All groups share one centre, and each spreads out both ways along 10 directions, with some noise.
Some rows, each with its group after it:
[ -6  11 -13 -21  -9 -34 -17  22 -12 -10 -27  25  -2  15  20   7   4]	kogot
[-44  28   4  -6   7 -25  10   2  15  23 -34  10 -11  11   3  16  -1]	kogot
[ -3 -12  -2  -3 -17 -27  -4  28  18  -3 -24  37  17   3 -13 -42 -14]	kogot
[  8   7 -13 -10  12  11 -11   4   5 -21  -6  21 -15  10  21  -5  19]	nitu
[ 14  19 -12   4   0  -7   9  11  -4  51  -1 -30  26   8  -1   8 -15]	Rapa
[-27   3  -9  -6   0 -44  -8  31  -9  40 -12 -39  20   7   3  21 -25]	Rapa
[-49 -16 -10 -13   3  -2   6  11  27  -1   9  23 -13  15   6  12   1]	dupu
[ -6  -3  27 -17  25 -42  -4  10  -5  16 -19 -12  11   6  29 -18  -8]	pesig
[ -1  19  -3   8 -28 -11  -1   4  -5  22  -3  42  22  14  13   5 -16]	nitu
[-15 -31 -12 -37  18 -31  21  -4   6   6  17 -20  -3  10  -9  10   8]	dupu
[ -4  -4 -25  30 -34  11  -8  11   4  -1  14   2   7   2 -25  12 -11]	pesig
[ -4  17 -14  -4  17 -14 -15  27   2  15  20   4   3  15  23 -18  11]	Rapa
[-15 -16 -40 -20   9   8   2 -10   1 -12  34   4 -14   5  -3  18  17]	kogot
[ -4  21 -43  15  -4  41 -17  14   9  17 -15  15  11 -11   4   4 -19]	nitu
[-12 -19   5  15   6  51  -7  -1  20 -20   8  13  -9  -6  19   2  -9]	nitu
[-36 -29 -12  13  18 -15  -5  -1  30  -6   8  -9  -7 -11 -33 -32  -1]	dupu
[  0 -14  20   3   0  13 -28   5  -5 -46 -17  37  -5  -9  31 -19  -4]	Rapa
[-30   9   1 -13  12  -6   6  -4   4  10 -32  -3  -8 -19 -15   3  -9]	dupu
[-27 -10  12  -6 -22  18  21  -6  14  -8  -8  19 -10 -10 -26  14  -9]	Rapa
[-10 -18  21 -13  11 -50   3  11 -10  13  34 -25  11  -2 -10 -23   2]	pesig
[-16  -5  20  -8   2 -23  12 -18  -1   1  -8   3  -3 -10 -18  -7   0]	pesig
[-13  19  28 -40 -12 -46  16  20 -27  22   1  -8   5 -12 -19   0   1]	nitu
[-16  10 -47 -45  -4  17   3  23 -18  35   7  -4  16 -18  -2  30 -18]	Rapa
[  9  -5  -5  28  -4  -2 -17   9   1  -6  30  -6   1  27  23   6   8]	dupu
[-28 -20   8   0 -20 -42  -4   3   5 -14  -2  24  -2  24   6  13  -3]	kogot
[ -9  -9  -7  -5   8  -5 -21   5  -5 -15   7  15  -3  16  41  13   2]	pesig
[ 34  27  12  28   4  14   4   4  13  22 -19   1  15   6   9 -27  -6]	Rapa
[ 21   4 -14   5  35  15  12 -38   7  20 -23 -38  -1   2  10  19   1]	nitu
[-13   8  22   7  14 -17  -4   5   6   2 -15 -14 -10  24  32  19   3]	pesig
[  6 -29  25  -4  10   7   7 -24   4 -23  23  12  -7   5  18  -7   9]	nitu
[-15 -10  -2 -11   9  -7  -3  10  14  10  -9  30  15  -9   3 -34 -16]	Rapa
[-45  47 -10 -21  12  -4   2  23  -8  36  12  -4 -14  -3   3  20   9]	nitu
[ 29 -29  -6  33  -9  28 -11   8   7 -10  26 -14  17  -3  -4 -16 -12]	kogot
[-16 -28  -6 -33   4 -55  12  -7   2  -8  27  14  -4  21  -7  -7  20]	kogot
[  7  19   4  -1   9  13 -20  14 -33  -1  28 -23  -7   5  40  28   9]	dupu
[-50  -6   7 -28   7 -18  14  18  24  12   0  33  -8  19  19   5   0]	dupu
[ -9 -17  22   6  -5 -35   0 -10  -7 -10   0 -13  -2  11   3  10  -1]	dupu
[  0 -16  10  -1   1   1   5  -4   1  11 -11 -10  15  -4   7   4 -21]	pesig
[-36 -25 -10 -21  12  -3  12 -22   6   3  32  10  -7   7  11  24   4]	kogot
[ 23  29 -17  -9  14  38  11  21  14  36   0   8  14  -6   5 -25  -1]	dupu
[-30 -23  -1  10  30 -14 -12   3   8   7  33 -34   0  -9  -4 -16  -1]	dupu
[-39  23   1  15   9 -13 -29  33   9  23 -16  18  10   0  26 -17 -17]	pesig
[ -1  29  -7 -17   0  46   9   9  -3  15 -11  12  -2 -19   4  12  -7]	pesig
[-24 -22  12   4   3 -11  -3 -16  -3  -3 -28 -29   2 -29 -22  11 -25]	kogot
[ -1 -19  -5 -21  -6 -22  10  -3 -16   1  54  -6   3   1 -16  -1  14]	pesig
[-39  21  -2  10   8  19 -12  11  11  16  -3  23  -4   7  36  18 -11]	pesig
[  9  -8 -11  22 -23  53 -12  14  -1 -17 -20 -22   1 -25 -16  23 -25]	Rapa
[  0   6  -8  32 -16  48  -6   9  18  -7 -12   2  -2  -5  -7   9 -14]	Rapa
[ 53  29 -22 -17  17   3  18   4   0  28  22  -4   6  28  16 -11  29]	kogot
[ -1 -21   0  11 -29 -19   8  -2  11 -13 -14   9   4   2 -38  -4  -7]	kogot
[ 28   3   2 -34   8 -47  22 -11 -20  -4  11 -22 -10  18 -14   4  35]	dupu
[  7  33 -16 -38 -26  24   4  22 -28   8 -13  30   6 -31 -17   4  -9]	nitu
[ -2  11 -36  17   4  33  -5  10  29  -6  -1  18 -11   3 -14 -14  11]	pesig
[ -1  15 -24  10 -19  20  -8   4  -4  12 -15  17  11  -5   2  16 -17]	nitu
[-28  25  21  -7  -4  13  -9  38   4   0  -2  26  -9  -5  17  -9  -2]	kogot
[ 16  31 -16 -19  -4  -9  13  17 -19  45  16 -29  13  10   2  22   2]	Rapa
[-15   6 -25   8  -5 -12 -16  -5  -5   8  21  27   6  12  12   2   1]	nitu
[  1 -22  12  11  -9 -13  -3  10  12 -11  14  14   5  11   2 -20  -2]	dupu
[ 18 -45   9  22  22 -26 -10 -19  11  -7   4 -15  19   9  13 -31  -8]	nitu
[  7   5  13   3  17   6  19 -13  17  21 -25 -10   7 -12 -12 -20 -10]	Rapa

New rows, each followed by its group:
[  1  17  17   6  12  29  -7  27   2   7  17 -11  -1 -13  13 -19   1]	kogot
[-26  28  10 -18   5 -22  22  10  11  32  -9   6  -6  13  -3   6   6]	Rapa
[-31  -2  25  27 -20   0  14   3  29   9 -19  12   3  -1 -23  -5 -21]	kogot
[-12  15  19  13  -7  40  18  -9  12  10  20  17  -7 -11  -9  -1   0]	dupu
[ 37  -7 -16 -14   1  28   1   3  -1 -11 -26  -4   6 -13  -5  -9  -4]	pesig
[-20  -5 -29 -25  30 -28  -2  20  22  10 -17  -4  -1  -7 -18 -35   4]	dupu
[-16   5  13 -25   2   1  25  -7  -7  28  21  -2   6 -23 -26  -5  -5]	pesig
[ 11  -6  20  14  14  29  22 -22  22   6 -28 -29  -6   9  11  25  -9]	nitu
[-34 -23  18 -37   6 -51   0   8 -10  -1 -10  -6  -2  19  30  32  -8]	dupu
[  0 -35  -5  -3   5  20 -16 -21 -15 -19  -1  -7   7 -18  16  17 -21]	Rapa
[-20  31  34 -14  -4 -13  -2  30  -4  13 -32  25   1   2  25  -6 -10]	kogot
[ 14  35  18   5 -21  28  11  -9 -15   7  -2   8  -7   6  18  37   2]	dupu
[ -4 -23  20  -2 -19   1  12  -8   1   0  -2   6   9   8  10  25 -20]	dupu
[  4 -19   7   0  -1 -38  -7 -12  -5 -16  13  16   1  21  15  -8  11]	nitu
[-40  -6  -7  -2  -1   2  16  -1  19  16   3 -15  -9   2 -18  28  -7]	Rapa
[  1  17 -13 -22   9  40  27  -1  14  30   8   9   1  -3   2   8   1]	pesig
[-20  21  -7  -7  -5 -48 -17   6 -18   2 -11   5  -8  21  16  24   9]	nitu
[ -3 -17 -20 -13  19  -3  15 -31   3  15  12 -17   1   3  -1  19   2]	kogot
[ 14  14 -10 -15  -6   8  26  -8   9  14 -17   8   0   5 -17   6   4]	dupu
[ 35  -9  23  13  -5  12 -20  11 -27   2   7 -22  27  -9  31  -2 -24]	dupu
[  7 -23  -3  11   5 -18 -35  12 -17 -33   4 -17   0 -12  -1 -21   0]	dupu
[ 19  -5  -1  -6 -26 -13  -9  10  -7 -23  -7  46   9  11   7 -14   1]	nitu
[ 12  10   4  -3  38 -25  -9 -13   7   0 -16  10  -6  29  49 -13  20]	nitu
[ 55  16 -11  22  -4  22   6   7   6  17   0 -16  17  12   0 -14   1]	kogot
[-33  -2  -6  -5  -2  14  12   4  32  27 -20  49  14   4  11  -8 -25]	kogot
[  7  -8   5   2  14  33  -2 -13 -12   6  17 -27   4 -11  22  21 -10]	kogot
[-23  33  27 -26  16  -3  22   6   4  32  -8   9  -7  -2  11   0   3]	kogot
[-18  10  -3   8  -9  -5  11   4  21   9   8  18  -8  22  -3   6   9]	kogot
[-15 -15   3  52  -4  14 -14   7  28   1  35   5   5  18  11 -12  -6]	dupu
[ -5  14  16 -35  -4 -27  18 -15 -17  17  13  47   6  19  29   8   8]	Rapa
[ 15 -40 -20   0  22  35 -12 -13  -6   0  28 -21  20 -17  17  -1 -18]	kogot
[ 10 -11  17 -21  11  40  28 -12   2  22  -9 -16  12 -26  -4   5 -24]	pesig
[ 24   6   6 -12   5   7  -7  18 -11   1  -1   2  11 -15   5 -28  -3]	dupu
[-72   0 -12 -26  20 -10   8   2  19  12 -20   3 -21  -5  -3  25  -5]	dupu
[ -6 -49 -22  -3   7 -22  -9   6   3   2  11 -29  16  21  19  22 -15]	dupu
[  2   5  21   4   8 -27  -3  13   2  19 -39 -18  17  -6   3 -19 -20]	Rapa
[  3  -5  53 -10  16  -8  34 -14   8  41  28   8  21   0  14 -30  -9]	nitu
[-28 -54 -11  25  -6 -33 -15  -4  17 -24  25 -11  -5  31   5  18   0]	dupu
[ 17  20   0  -8  14  23  -3  20  -5   9  -1 -15   2 -17   1 -18   2]	kogot
[  5 -18  -1   7   7 -13   0 -22   6  -6  39  34   5  21  20 -22  16]	nitu
[-36   5  17 -23  -1  -5  20  11  17  12   0  35  -3  -3  -6 -14  -3]	kogot
[ -6  -4 -17 -25   9 -18  12  -2  -3   5  16 -16 -12  22   5  29  18]	dupu
[-23   0  -4  -4  -4  44   8  -6   7  12 -16   3   1 -22  -2  25 -26]	dupu
[ -8   0  20  50   2  11 -13 -14  -1   4  37 -27  -2   3   6   9   1]	dupu
[-28  12  39  -8  39 -29  15   9  15  31   7 -27  -8  18  28  -3   9]	pesig
[ 14   0  11  20 -25  32 -11  -2  -7 -27  -4  18  -1 -17  -8  -5  -5]	dupu
[-27 -19  14  11  36 -19 -13 -11   1   9  20 -29   0   0  21  -3  -3]	nitu
[-25  -7  18 -10 -19 -10 -13  22 -12 -22  14  27  -7  -3   7   0  -1]	nitu
[ -7  16  -7 -45  -2   0  18  10   1   1 -13  25 -13   4   0  10  13]	dupu
[ 16 -14   8 -18  15 -44  -6  11 -14 -13  10 -21   1  -8 -18 -38  15]	pesig
[-52 -22   8  -1  -8   1  18   6  42   9 -10  38   1  14   2   5 -20]	dupu
[-28  13   0  19  19  31 -19  17  12  17 -12  -7   3 -14  24  -1 -21]	kogot
[  8  -2  17  30   1 -44 -16   1  -5  -4  12 -18   2  24  13 -11   9]	dupu
[-38  38 -16 -20  11  38  -2  18   7   0  11  27 -30  -8   8  12  18]	dupu
[ 17 -14 -13 -18  14 -14  -9  14 -10 -13  28 -18  -1  -4  -7 -25  17]	kogot
[ -5  16 -12  29  13  11 -10  23  16  23 -20 -45   2   1  -1   6 -12]	Rapa
[ -7 -49  -4  11 -14 -27  16 -24  24 -11  -5  -6   5  14 -32   4 -10]	dupu
[-16   3 -34  16   1  12 -26   3   2 -14 -23 -11  -8 -10  -3  17  -6]	dupu
[ 37   8  17 -10 -13  12  -4  -8 -45  -9   1 -24   5  -8  17  34  -3]	dupu
[-24 -11  10   4  13  30   9  -4  19  19   7   7   8 -14   7  -7 -20]	kogot
[ 26 -23   5  24 -24  19 -24   9 -17 -16   4  -3  21   8  35  21 -24]	dupu
[ 15   2  39  18 -12  29  10   3   2  12  24  13  16  -7   8 -23 -12]	dupu
[  2 -19 -12  21  23  33   1 -19  14  20  13 -31  11 -11   0   2 -16]	kogot
[ 22   7   6 -11   4 -11 -14  21  -4  -3 -30  22  14  -2  21 -31  -9]	nitu
[ 17   9  -5   4  30   2   1   3   5  28  17 -22   9  12  23 -12   7]	kogot
[ 21 -16  -1  12  19  -4   2 -20  -4  15  38 -28  10  27  35  17   6]	kogot
[-11   9 -29  11  31  60  -1  -5  27  18  23   6  -3  -8  15  -9   1]	nitu
[ 12  35 -10 -48  15  18  22  18   2  30 -28  14   5 -17  -2 -16   0]	dupu
[  8 -32  -3 -26 -18  17   0   1 -29 -19   5 -25   6 -34 -25  21 -18]	Rapa
[ 17  16 -18 -16  10  42   0   5 -20  16  12 -24   4 -14  15  25  -4]	dupu
[ -6 -39 -12  20 -20 -27  -3 -18  12 -22 -13  -8  -2  21 -15  25  -6]	dupu
[ 10  10   1 -24  19  20   3  -7  -7   7  13  27   5 -12  18 -22   7]	nitu
[ -2  10  18 -14  27  10  22  -6  -2  16  70 -22 -17  15  17   7  34]	kogot
[ 36  -3   0  23 -19  22  17 -15   9  15  -6  -1  18  13   0  11 -14]	kogot
[-50  -7  -7 -17  17 -43  28 -12  26  12  24  -2 -22  13 -37  -4  28]	kogot
[-18 -15  43  14 -22  17  14  -7   4   6   9  16  10   5  20  23 -26]	dupu
[ -7 -11 -23  50  -6   9  -7  15  38   3   3 -13   1  13 -22 -14  -5]	pesig
[-41  11  16   0  10   8  -7  21   6   2  -2  -4 -13 -18  -4  -6  -5]	kogot
[  4   3 -15  25  16  26  -5  -5  10  16  21 -19   2  14  24  14   1]	kogot
[-41   1   7  -1   9  23  -7 -16   7   0  -9  38  -6  -5  33  18 -15]	pesig
[-32 -10 -11   7  13 -10 -11  13  20   0   1   0  -3   4   2  -8  -4]	dupu
[-12  -4  12  -3  23 -31 -18   7  -3   2  18  20   7   9  35 -30   5]	nitu
